The first 9 rows are patterns. Each new row is the sum of 2 different patterns, raised or lowered, with some noise. Before adding, each is slid sideways (what falls off one end comes back at the other) and multiplied by a number that may be negative. Names go in the order of the patterns.
Known rows, each followed by the names of its patterns:
[ -2.7   4.5 -24.7  -8.0  13.8   3.4   5.7  -1.5  -2.4  12.7 -19.6   5.2
   0.4   2.2   5.9   1.4  -3.5 -15.6  -6.6  12.6  -3.8   7.1   9.3  -4.6
  -0.4   2.8   4.1  14.7   8.2  20.1  16.6   2.9  -2.2  19.4 -16.9  -1.5
  10.2   3.0  -2.6   4.2   1.6   3.7] : Z
[ -8.5   8.1   0.4  -3.1   8.9   4.0 -12.7  -6.7  -9.1  10.4  11.9 -12.0
   0.6   3.5 -10.9 -11.1   1.2  -8.5  -6.7 -12.4   2.0  -6.7  -4.9 -11.4
   3.1  12.0   0.1  -7.9   2.2 -13.1  -0.4  -2.8   8.9  -9.3 -12.2  -1.3
  -2.1   5.8  13.7  -0.2   4.9   2.7] : G
[ 20.9   3.7  10.3  19.0   7.7   3.3 -28.6 -14.8   0.7  -1.1   2.2  22.4
 -19.6   5.2   0.3   8.8   1.9  -4.7   9.4   4.6  -8.4   4.5 -15.8  15.1
  -1.9  -2.8   0.9  -1.9  -3.2  20.9  -3.0   7.7   6.2  -3.4 -12.8  -1.4
 -21.6 -21.3   4.0   8.2 -21.2   6.5] : Q
[  7.7   8.5 -10.7  10.8  -3.4  -6.2   2.2   1.9   0.4  -3.4   3.2 -20.1
   3.1  -2.5   5.0  23.8 -27.4 -10.4  19.2  -4.2   2.3   8.2  27.9  -8.8
 -12.7  19.8   2.1  17.0   6.1  10.4  -2.2   0.2   1.4  12.4  -2.7  -3.5
  -0.5  -9.5   3.7 -17.5   5.1   0.3] : S
[  2.4  -5.2   3.9   6.0   9.9  -4.0  -6.8 -12.6  -0.5  -3.8   4.9  -1.8
 -16.0  -0.3  -3.9   9.2  -1.5   1.9   3.3  -1.3  -0.5  -6.4  -0.3 -18.4
  -7.9  10.9   0.1 -12.0  -7.7  -9.2 -14.4  -2.7 -14.2   2.3  -0.9   5.7
  -1.3   9.5   7.8  -1.8  -1.8  20.5] : C
[  5.4 -15.1   3.4 -12.5   1.4  -4.6  -4.7 -13.2  -4.6   3.9   7.8  20.8
  -5.3  12.1   9.3 -15.1  28.0  10.4 -15.3 -15.8  -4.9  -3.6   9.8   2.8
  15.4  14.6  -6.6  -1.0  12.5  -1.2  19.6   7.2  -0.4  -7.7 -14.4   7.8
 -12.9   1.4  17.0   8.0   7.5  13.8] : T
[-10.7   5.3   6.2  -7.8 -18.9  -7.4 -18.4 -11.1 -14.6  10.8   0.9  13.4
 -11.1   0.2  -4.0  -1.2  -1.7  -1.1 -24.1  -9.2  -3.5  13.6  11.2   3.3
  14.5   4.0   7.0 -11.2  -8.3  12.5 -12.1  -5.6  20.1   7.0  -2.8   6.3
   3.1   3.9  -4.2  -4.3 -15.2   5.2] : V
[-14.1   4.8  15.7  -1.5  15.3  21.4   3.2  -4.3   3.0  -2.4   4.0  -1.6
   3.9  -0.7   5.2   6.5   7.9  12.2  -6.9 -31.3   6.9 -11.2   9.2  -7.2
  -4.4  -4.7  -0.4  -7.3  -1.9   2.9  -6.7  -6.7  16.9   0.8  12.0   6.0
 -14.2 -27.0   4.5  26.1  -5.4 -20.2] : K
[ -2.0   4.1   0.2   6.1   7.2  -8.5  -5.6   0.6   1.8 -19.4  -2.1   4.4
  -7.1  -3.3   1.5 -10.8 -16.0  -6.6  -1.2   5.0   7.9   4.8   8.5 -12.6
 -21.1  -4.4 -13.6  -9.7  -4.9  17.0   1.3  23.0  -3.0  10.1  -5.3  -9.5
  -7.8   5.8  -6.3  -2.1  14.3  -9.0] : P

New rows. What belongs after each?
[ -7.1 -22.8   1.8  -2.4 -15.6 -24.1   5.2 -22.3 -26.2 -11.9 -17.7 -19.4
 -28.7 -46.8  10.5 -13.8  -9.0 -23.6 -23.1 -37.1  -2.6 -26.5 -20.2 -21.3
 -24.1 -20.2  -7.0 -18.1  -1.9 -14.5 -18.1 -52.3  -9.8  10.2 -24.2 -32.2
 -28.7 -26.5   2.4 -24.3  -5.5   6.6] : Q K
[ 21.7  22.8  30.2   5.3   8.4  29.7  10.1  25.0  20.4  22.5  12.1   7.2
  12.8  17.2   1.8  15.3   8.6   8.5  32.2  15.6  21.4  15.1  20.9  27.6
  -2.8  14.7   3.2  19.5  14.0   7.5  23.5 -14.0   6.8  32.3  19.9  22.0
  23.3   6.7  12.2   9.2   8.3  31.0] : Z T
[ -6.1 -14.5 -21.4 -18.4 -18.6 -24.0 -30.8 -21.5 -26.2 -42.5 -14.5  17.8
 -25.4 -10.5 -30.5  -5.0  -8.7  -4.1 -14.9  -6.9 -19.8 -19.1   2.0  -8.0
 -28.4 -24.2 -26.7 -26.0  -6.1   9.0 -18.5 -33.4 -11.0  18.8   2.5 -30.5
 -31.3  -5.5 -25.4 -28.5  -9.2  -7.4] : C K
[20.3 22.1 24.1 -1.6 28.8 20.9 19.6 22.4 23.9 15.5 42.3 12.4 23.3 18.1
 14.7  0.1 10.5 -0.5  0.2  5.9 18.7 -0.6 18.1 28.9 10.2 27.3 35.9 30.5
 17.0 -4.6  3.8 16.7 23.9 17.5 35.3 -7.1 20.2 15.1 18.5 19.3 12.3 27.7] : Q C
[  2.5  31.2  -9.5  -2.5  22.8  -0.5  14.2  21.0  42.3   5.3   2.8  26.3
  14.1  35.8  15.3  24.2   1.8  12.5  11.2  17.9  11.3   8.8  11.1   5.2
  24.2  -0.1   7.9  11.7  24.0  25.2   4.1  30.8   8.5  13.2  12.3  14.0
   9.2   7.5   6.6 -11.3  15.2  12.9] : S C
[ -9.9   4.2 -10.1 -13.8  -3.9   5.6  -2.6  -6.5  -6.2 -22.4  -2.7  -9.8
   0.0  15.4 -23.6 -13.8  20.7  -3.6  -8.0  -1.4  26.0  -8.7  -9.8  21.3
  -1.7  19.6  -1.8   5.8 -11.5  -5.2  -8.9   0.0  -3.2  -7.5 -16.3 -15.5
   2.9 -23.9  -3.2 -10.0   3.3   4.8] : S C
[ -5.4 -21.0 -18.6  -0.3 -22.4 -14.4  -9.7  -9.6   1.9 -25.7 -12.6  -0.4
   1.8  -5.3 -11.4 -22.9 -12.5 -12.4 -13.8   1.2  -4.8 -17.9  13.6  13.2
  -6.9  -3.9  11.9  -9.6 -25.7 -16.4  -9.7 -22.8 -15.3  -3.9  22.9  -1.7
 -11.7 -13.7  -1.4 -18.1   1.8  -8.2] : G Q
[-31.5 -28.2  -6.2  16.3  -7.5  20.5   9.7   1.1  -4.7   4.7  -3.7  -7.8
 -13.8 -19.0  -4.0  -9.4  -5.6  13.5 -15.4 -18.6 -23.1  10.0 -12.1   5.9
 -19.4 -11.2 -20.1 -15.3  -9.1  -5.9 -12.3  -7.3 -25.2   2.4  -5.7  10.2
  11.3 -23.3 -20.3  -0.8   6.0 -17.7] : T K
[-20.0 -27.3 -19.7 -20.2   3.8   5.5  32.3  28.7   3.7   8.0 -12.4 -29.7
  31.3 -16.8  -5.4   9.8   6.0   2.1  -3.3  -2.3   8.9 -10.0  12.3 -28.4
   7.4  -8.8   4.3   9.2  -3.7 -39.3  -4.2 -24.5 -18.1 -10.8  24.0   2.1
  35.1  10.5  -3.6 -13.3  19.0  -8.5] : Q V
[ -1.4  -2.0 -13.2   5.9   7.6  14.9  -7.1  -8.4  -7.5   2.5   7.4   4.4
  -0.3 -10.4  -7.0  -0.1   0.1  -1.7  -2.1  -1.4 -13.5  12.4  -2.9 -17.1
   2.6   0.9   0.9   6.5   0.1  -1.2  17.0  -0.9   4.1 -15.1  -9.5  -3.5
 -11.7  -4.4   2.8 -14.2  -7.1   6.1] : G C
[  5.3  23.6   1.5  13.0  14.3   1.0  18.2 -10.6  12.3  12.0   4.1   9.1
   7.1  15.1   4.4  39.0  14.8   3.3   6.9   2.1  36.6  25.9   6.5  16.0
  17.9   0.6 -12.8  11.1  19.3 -15.7   2.2  -3.4   6.8 -17.5   7.1  13.8
   4.5  -5.1   1.9  13.1  13.9  25.5] : S C
[  2.4  -4.7  -8.6 -30.2 -30.5  -0.2   0.1 -15.3   0.4  -1.1  -2.9  -3.2
  19.7  -0.7   0.3 -21.3 -15.9  -4.1  -9.3  -3.2  -7.0 -23.7   9.1  -2.4
 -10.5 -10.0 -15.6  -8.7  -4.9 -21.4   1.1 -15.8  11.0  -4.9   5.8   4.6
  -8.5  -9.6  31.8  -1.5  -2.5   2.2] : Q C
[ 32.8   4.5  21.0   9.3   7.0  34.6  20.5  21.4  18.1   8.2   2.4   9.5
  10.5  24.9  54.6  15.2  30.9  21.4  -0.8  21.0  25.0 -23.4  23.3   2.8
  12.1  -0.1  32.0  20.0   3.9  13.2 -12.4  20.3  11.8  11.9  14.5   6.9
  -2.5  27.1  22.4  11.4  19.9  28.0] : S P
[ 20.9  -4.4   0.8  -3.3  -1.4 -12.5  -9.7   5.6   5.2 -16.6  -0.9 -22.6
  -8.7  -8.4   1.0  13.8 -10.5  -3.4  -4.6 -15.1 -13.1 -12.1 -20.8  -5.0
  16.2   1.5   7.9  -0.8  -2.1   2.2  20.0   6.1  -5.2 -16.2 -21.0   2.0
 -15.0 -10.3  11.9 -23.9 -10.4  23.5] : C T
[ 8.3 21.2  1.7 -7.3 -1.6 17.4 -1.4 15.2 16.6  2.2 -2.9 16.2 15.0 10.7
 12.9 -3.3 -6.3  6.4  4.4 -7.6 12.5  3.6  2.5  6.4  3.9 -3.6  3.7  7.8
 11.2  0.9  2.9 19.6 12.3 -3.2  0.4  9.2 -5.5  6.1  9.7 27.3  9.2 28.1] : G P
[  7.5   1.1  27.4  15.1  26.6  15.5  23.9  -2.9  -1.2  -0.1  23.3  -7.4
   9.9  -5.4   1.0  17.3  50.1   6.9 -12.8  -1.4  10.0  12.1 -14.9 -10.9
   0.6   3.2  -8.9  -7.5  21.8   4.4 -12.2  -5.6   8.3  -4.5   0.6  -3.6
   2.8   1.4   6.3   6.4  40.6  -1.5] : V K
[ -2.9 -13.5  -5.6 -11.7 -14.2  -9.9 -16.8 -18.5   4.2  22.5  -8.6 -26.1
   0.3  -1.5   4.1 -10.2 -10.5 -10.3 -25.5 -20.9  -8.0   1.3   2.8  -5.6
  -6.5  -4.4 -14.0   1.4  -6.7 -12.7  -3.1 -12.1 -12.2  13.3 -13.8  10.3
  -2.6  -7.8  -4.7  -0.1 -14.2  -9.2] : G K
[15.5 10.5 14.9 10.1 15.5  0.4 11.2 13.8  5.0 12.3 14.8 21.5  3.6  4.3
  9.6  3.3 11.3 -0.4 18.3  0.4 19.6 12.3 23.1 33.4 -4.1  5.8 37.4 13.8
 10.7 23.4 34.0 14.5  3.9 20.2  4.9 21.4 16.7 20.1 11.5  3.4 11.7 16.3] : S C
[  8.3 -11.9 -18.5   4.1  -8.9  -7.8 -12.9 -24.4  10.4  -4.3  -4.7   6.6
  16.6  -0.5   0.5   0.3  25.8  -2.0  -4.1   5.5  11.8  -0.9 -15.9  -9.7
  -5.0  -5.7   7.4   1.1  -3.8 -24.4   4.8   4.3   5.2  -1.6  -5.3 -12.8
  -4.1  -8.6 -10.3   4.0 -25.0 -10.6] : G C
[ 22.3   7.9  24.4  20.2  29.2  26.0 -17.7   4.2  21.9   6.3  14.0  36.0
  40.6  27.5   4.7  38.9  14.2  20.2  16.2  31.1   9.9  15.3  29.5  21.1
  12.0  14.3  16.3  15.4  26.0  -2.3  15.5  17.2  25.6   8.4   7.9  26.5
   9.5   8.3  21.0  10.5   3.1   9.5] : S P
[23.7 16.9  8.4 -0.4  4.9 -1.0 11.1 11.6 37.7 22.5  7.3 28.5 16.1  3.3
  9.3 17.1 16.5 17.7  3.6 13.5 11.5 38.4 20.3 17.1 12.2 12.9 14.4 24.9
 25.1 26.3 22.6 21.5  5.9 10.0  0.9 17.8 18.0 30.5 19.3 10.2 18.2 29.7] : G V
[21.1 35.0 30.8 19.1 11.8 23.2 23.2 22.9 13.2  8.7 12.9  7.5  5.3 16.6
 17.4 -4.4  8.9 33.5 15.1 21.7 10.5 10.4  3.5 29.7 32.7 17.8  1.8  8.6
 31.9 30.0 21.1 17.2 32.0 18.9 12.9 18.4 14.6 22.7 19.1 34.1 22.1  9.0] : C K
[34.7  2.5  6.2  3.0 15.1 16.6 11.0 30.0 37.0 38.6  7.4 31.2 24.0  6.0
 42.2 28.2  1.3  0.9 17.3 14.0 35.1 17.0 14.0 36.0  3.8 20.4 27.1 13.3
 34.6 25.1 11.8  9.8  4.9 21.9  1.8 28.4 33.7 29.7 27.0 19.6  8.9  3.9] : T K
[ 18.0  16.0  13.3  29.6   9.1  18.1  25.1  23.5  29.6  14.6 -16.9  17.1
   6.4  27.5  -5.2   9.9  12.8  11.6   5.1  14.8  12.3  -2.1   4.1  29.1
  19.2  34.5  25.2  12.2 -18.4   3.6  34.4   1.8 -11.8   1.4  34.0  28.8
  30.1  29.1  39.7  13.4   6.4  13.4] : K P
[-11.0  -5.6 -16.7  -4.3 -31.2  -6.4 -26.1  -9.9  18.6 -35.1 -17.9   7.6
 -14.2   1.2 -12.1  17.4 -18.8 -18.6  12.9  -8.1   3.8 -12.9  -3.8  -7.0
 -12.0  -8.1   3.5 -13.5 -10.6  -8.9 -16.0  -1.7 -21.0   5.0   0.2  -3.4
  -4.0  -8.6 -10.1 -16.5 -10.0  -8.3] : Z S
[ 17.2  24.1  -3.0   3.5  -9.9   7.9   6.2  -0.5  10.0  14.1  -2.3   9.4
  15.8   5.6   9.6   5.1  24.8  11.1  16.8   9.8   6.6  13.4  -9.2  10.2
   8.0   3.9   6.5  19.1  13.5  23.6  25.3  10.9   8.7   0.3 -14.4  35.2
  19.4  -5.5  23.0   3.8   1.2  -8.5] : S P
[-13.6 -19.2  -5.3 -14.2 -15.4 -26.0 -15.0 -29.8 -20.9 -24.1  -1.9 -19.9
 -14.3 -20.8 -12.7 -21.4 -10.2 -17.2 -14.6 -38.3 -14.6 -10.8  -8.8  -8.0
 -20.0 -16.7 -14.7 -17.6 -26.5 -16.9 -14.7 -23.5 -19.9 -10.6 -12.4 -10.2
 -10.7 -11.1 -20.4 -24.3 -12.4 -28.5] : G V
[ -1.5   7.1  10.2 -12.7   7.2  -0.5 -18.3 -16.5  -9.2  -7.9  -5.3 -21.3
   0.0   4.1   7.5  -8.6  -0.4  -4.6  -1.7  11.5  13.4   4.4  10.4   6.4
  19.2 -13.3  -5.3 -20.0   8.6  -2.8   0.5  -0.2  -4.1   3.7  18.5  15.0
   3.7 -25.3 -11.8   2.3 -11.7  -1.5] : C V
[-29.5  12.9   3.8  13.5   2.5  11.1 -19.0   1.7  -7.0   4.5  -5.3   6.3
  -3.4   8.5  22.0 -19.0  -2.9  17.6   0.5 -12.2 -14.5   0.8 -20.4 -13.1
  -1.3  24.3  11.7  -6.4   2.5 -23.2 -19.3  11.7  -2.5  20.4 -33.7 -11.6
  20.2 -15.0  -3.9  14.5  19.6   6.0] : Q S
